The rows are grouped in 2 ways, from coarse to fine. Each group lies inside one group of the grouping before and may be the whole of it. The rows also spread widely along 4 directions, which tell nothing about the answers.
Known rows, each followed by its group in each grouping:
[ -5   8 -19  -6  19 -19  18  21  -3  28 -20  -9 -17   4]
q_667 q_46
[-15   4  17  -4  -2 -11  -2  16 -18   1 -11 -10 -20   2]
q_605 q_802
[ -2   0   4 -10 -16  17   2  14  26 -10   8  -5 -16 -13]
q_939 q_717
[ -1 -37  18 -20   6 -42  18  27 -11  25  -4 -37 -26  15]
q_416 q_30
[-52  74  17  25  20  51 -55  15 -25 -45  -1  31 -28 -37]
q_605 q_908
[ -5  21 -23  -6   8   5   4   6  -7   9 -10  -2  -5 -24]
q_667 q_869
[ -8  10 -11 -20  -5 -11  36  -4  20  28  12   1 -41 -15]
q_939 q_562
[ -8  23  -6  -2   0  -3 -11  16 -16 -29 -14  -5   1 -14]
q_605 q_439
[ -4  38  -6  10  13  15 -10  23 -23  -2 -16  14  -7   2]
q_781 q_411
[ -1  14 -37  -7  -4 -15  20   6 -14  16 -16  -9 -13  -1]
q_781 q_762
[  5  -3 -28  -5 -12 -12  23  17   8  16 -16 -28   0 -15]
q_667 q_143
[ 19 -13 -22  -4   7 -52  -9  30 -29   1 -13   8  -2   6]
q_939 q_33
[ -8 -17  -6 -20 -13 -14  49   2  12  30   7 -39 -47 -15]
q_416 q_228
[-13  -8  11 -13   6   3  40  12  27  32  -1 -25 -23  -1]
q_667 q_300
[  4   8 -11  -7 -17   6   8   8  20  -4  -4  -1 -10 -26]
q_939 q_329
[  1  -1  -1  -4   6 -13 -11  14 -23 -10   4 -29 -21 -22]
q_416 q_233
[-14  12  13  -8 -15  14  -5  10  -6 -14  -5 -12 -12 -15]
q_605 q_802
[  3  18 -24   1   2 -14  -8  16 -11  -6  -4  23 -10 -20]
q_939 q_33
[-19  22   0 -11 -12  17  15   3  13 -20  -1 -11  -8 -20]
q_605 q_439
[-31  30   9  -1   4   6   3   4 -15   8  -2   9 -38 -17]
q_605 q_802
[ 17   2 -24  -5 -12 -14 -10  19  -5 -19  -2   6   9 -18]
q_939 q_33
[-15  11  17  -7  -8  39  -1   3  18 -13  29 -38 -24 -39]
q_416 q_233
[-18  23   9   2  -1  26  -5  11  25   1  12  14 -31 -18]
q_939 q_717
[  0   5 -19  -6  13 -15  10  20  -3  15 -23 -14  -5  -1]
q_667 q_46
[ 10  -7  -9 -15 -21   6  -4   2  -6 -28  11 -46  -6 -37]
q_416 q_233

New rows, each followed by its group in each grouping:
[-16  12   4 -11  -6   1  18  10   7 -10  -6 -12 -10  -7]
q_605 q_439
[ -8  12   0   0   3  -3   5  16   9  12  -6   9 -24 -12]
q_939 q_329
[  4   5 -40 -13  -1 -15  24   9  -3  12 -24 -17  -4  -9]
q_667 q_46
[  4 -25 -12 -13  -6 -39  20  16 -20  16 -11 -36 -33  -1]
q_416 q_228
[-21  17   6  -2  10  17   3   5  -1   6  18 -21 -42 -33]
q_416 q_233
[  1   2   6 -16  -4  13  44  14  14  28  -2 -16 -15  13]
q_781 q_411
[ -7   1   5   5   5  -8  -9  21 -19  -5  -4 -24 -29 -13]
q_416 q_228
[  5   5 -15 -19 -36  27  31  -4  44  -4   7 -15  -9 -38]
q_939 q_329
[-30  16   9  -9   4  -7  22   3 -12  27  -7   3 -46  -5]
q_605 q_802
[  7  20 -18   1 -16  10 -15  12   4 -22  -9   4   1 -32]
q_939 q_329
[  9  -4 -48 -10  18 -52  17  18 -28  24 -39 -11  -9   5]
q_667 q_46
[-11   7  -8 -14  -4  -3   3   5 -11  -1   0 -17 -31 -30]
q_416 q_30
[-17  37  24  20  10  32 -33  27  10 -17   5  24 -13 -21]
q_939 q_329
[-15  14 -15   5  16 -11  17  20   2  35 -15  -5 -22  -8]
q_667 q_143
[ -6  26 -21  12  22 -10 -23  27 -24  -4 -29   1  -2  -5]
q_667 q_46
[-13  -4   4 -20 -11   8  20   0   8   5   9 -28 -29 -28]
q_416 q_30
[-14  39 -31  -7 -24  16  -4 -12 -18 -24 -11   2 -20 -47]
q_605 q_802
[-18  18  13   2   4  -3 -20  19 -28  -9 -11   1 -19  -9]
q_605 q_802
[-25  44  -4  26  31  -4 -42  20 -44 -11 -10  15 -43 -27]
q_416 q_228
[-30  36  -6   7  28  -4   8   6   1  35   1  40 -65 -13]
q_939 q_717
[ -5  20 -36  -6   1  -5  17   1  -6   8 -18  -8 -15 -30]
q_667 q_300
[-16  -5  13 -15  -7 -16  22  10 -11  14  -9 -15 -29   2]
q_605 q_802
[ -1  -7   9 -12 -14  11  11  16  31   2   8  -9 -20  -6]
q_939 q_717
[  2   8 -16   8   9 -14  -9  32  -9   4 -21 -11   2  -5]
q_667 q_143
[  4 -12  10  -9   0   0  14  22  14   6  -6 -33   1  -3]
q_667 q_300
[  8  22 -24   3  -3  19 -26  23  -6 -38 -20 -16  28 -22]
q_667 q_46
[-31  24 -14  -4  20 -14  45   7  -3  58  -4   6 -53  14]
q_781 q_762
[-13  21   4   3   3  11   7  13  19  11   2  12 -29 -19]
q_939 q_329
[-29  13  -2 -14  10   6  30  -8   6  30  19 -21 -59 -33]
q_416 q_233
[  6  -2 -23  -6 -16 -14 -10  11 -26 -22 -11 -33 -14 -29]
q_416 q_228
[-16  21 -17  -6  -2  -1  -8   1 -22  -8   0  -6 -32 -37]
q_416 q_30
[-12  20  -5   2  10 -10   5  15   3  17  -5  15 -33 -13]
q_939 q_329
[-13  33  -5  -4 -23  50  12  -6  41 -10  15   5 -20 -47]
q_939 q_329
[-11  12 -13  -3   8 -20 -21  13 -35  -9  -8  -6 -26 -25]
q_416 q_30
[-24  38   9   7  12  16 -21  17 -11 -30  -8   7  -6 -18]
q_605 q_439
[-15   8  -8  -5  23 -19  27  12  -2  36 -15  -5 -33  -6]
q_667 q_300
[-19  22   9   1  -7   8 -17  15 -20 -16  -8  -1 -17 -15]
q_605 q_802
[-23  38 -11  10   7  26   8  13  15  16  -2  -2 -18 -30]
q_667 q_143
[ 11  -6  -9 -12 -19  -5  13  12  17   0  -8 -12  -8 -13]
q_939 q_329
[-26  17  10   1  10  -9 -13  20 -26 -13 -14  -4 -28  -2]
q_605 q_908
[ -9  36 -10  14  -1  24 -37  11 -25 -36  -1  -8 -20 -45]
q_416 q_228
[ -2  31 -32   8 -12  24 -12  11   4 -21 -12 -11  13 -40]
q_667 q_143
[  1  -6  -3  -2  17 -37   8  27 -12  23  -4  19 -17   4]
q_939 q_33
[-14  34  -8   8 -13  40 -16   4  -4 -29   8 -15 -27 -51]
q_416 q_228
[-47  31  14   2  26   1   2  15 -19  10  -5  13 -51  -4]
q_605 q_908
[-26  30 -12   7  12  10  21  15  11  32  -6  -1 -25 -20]
q_667 q_143
[-12  33 -19 -10 -27  53  23  -4  30  -8  13 -19  -4 -31]
q_781 q_762
[  1 -11  19  -9  -1  -2  -8  19 -10 -13  10 -42 -14 -15]
q_416 q_233
[-28  24  12   9  37  -5   6  23  -5  32  -9   8 -38  -4]
q_667 q_300
[-16  28 -10  12  33 -37 -12  24 -28  27 -21  39 -45  -2]
q_939 q_329
[-18  50 -14  16  12  19 -24  17 -19  -9  -6  11 -10 -13]
q_781 q_762
[ -6  25  24   6   1  20 -27  27   7 -25  16   9  -6 -15]
q_939 q_562
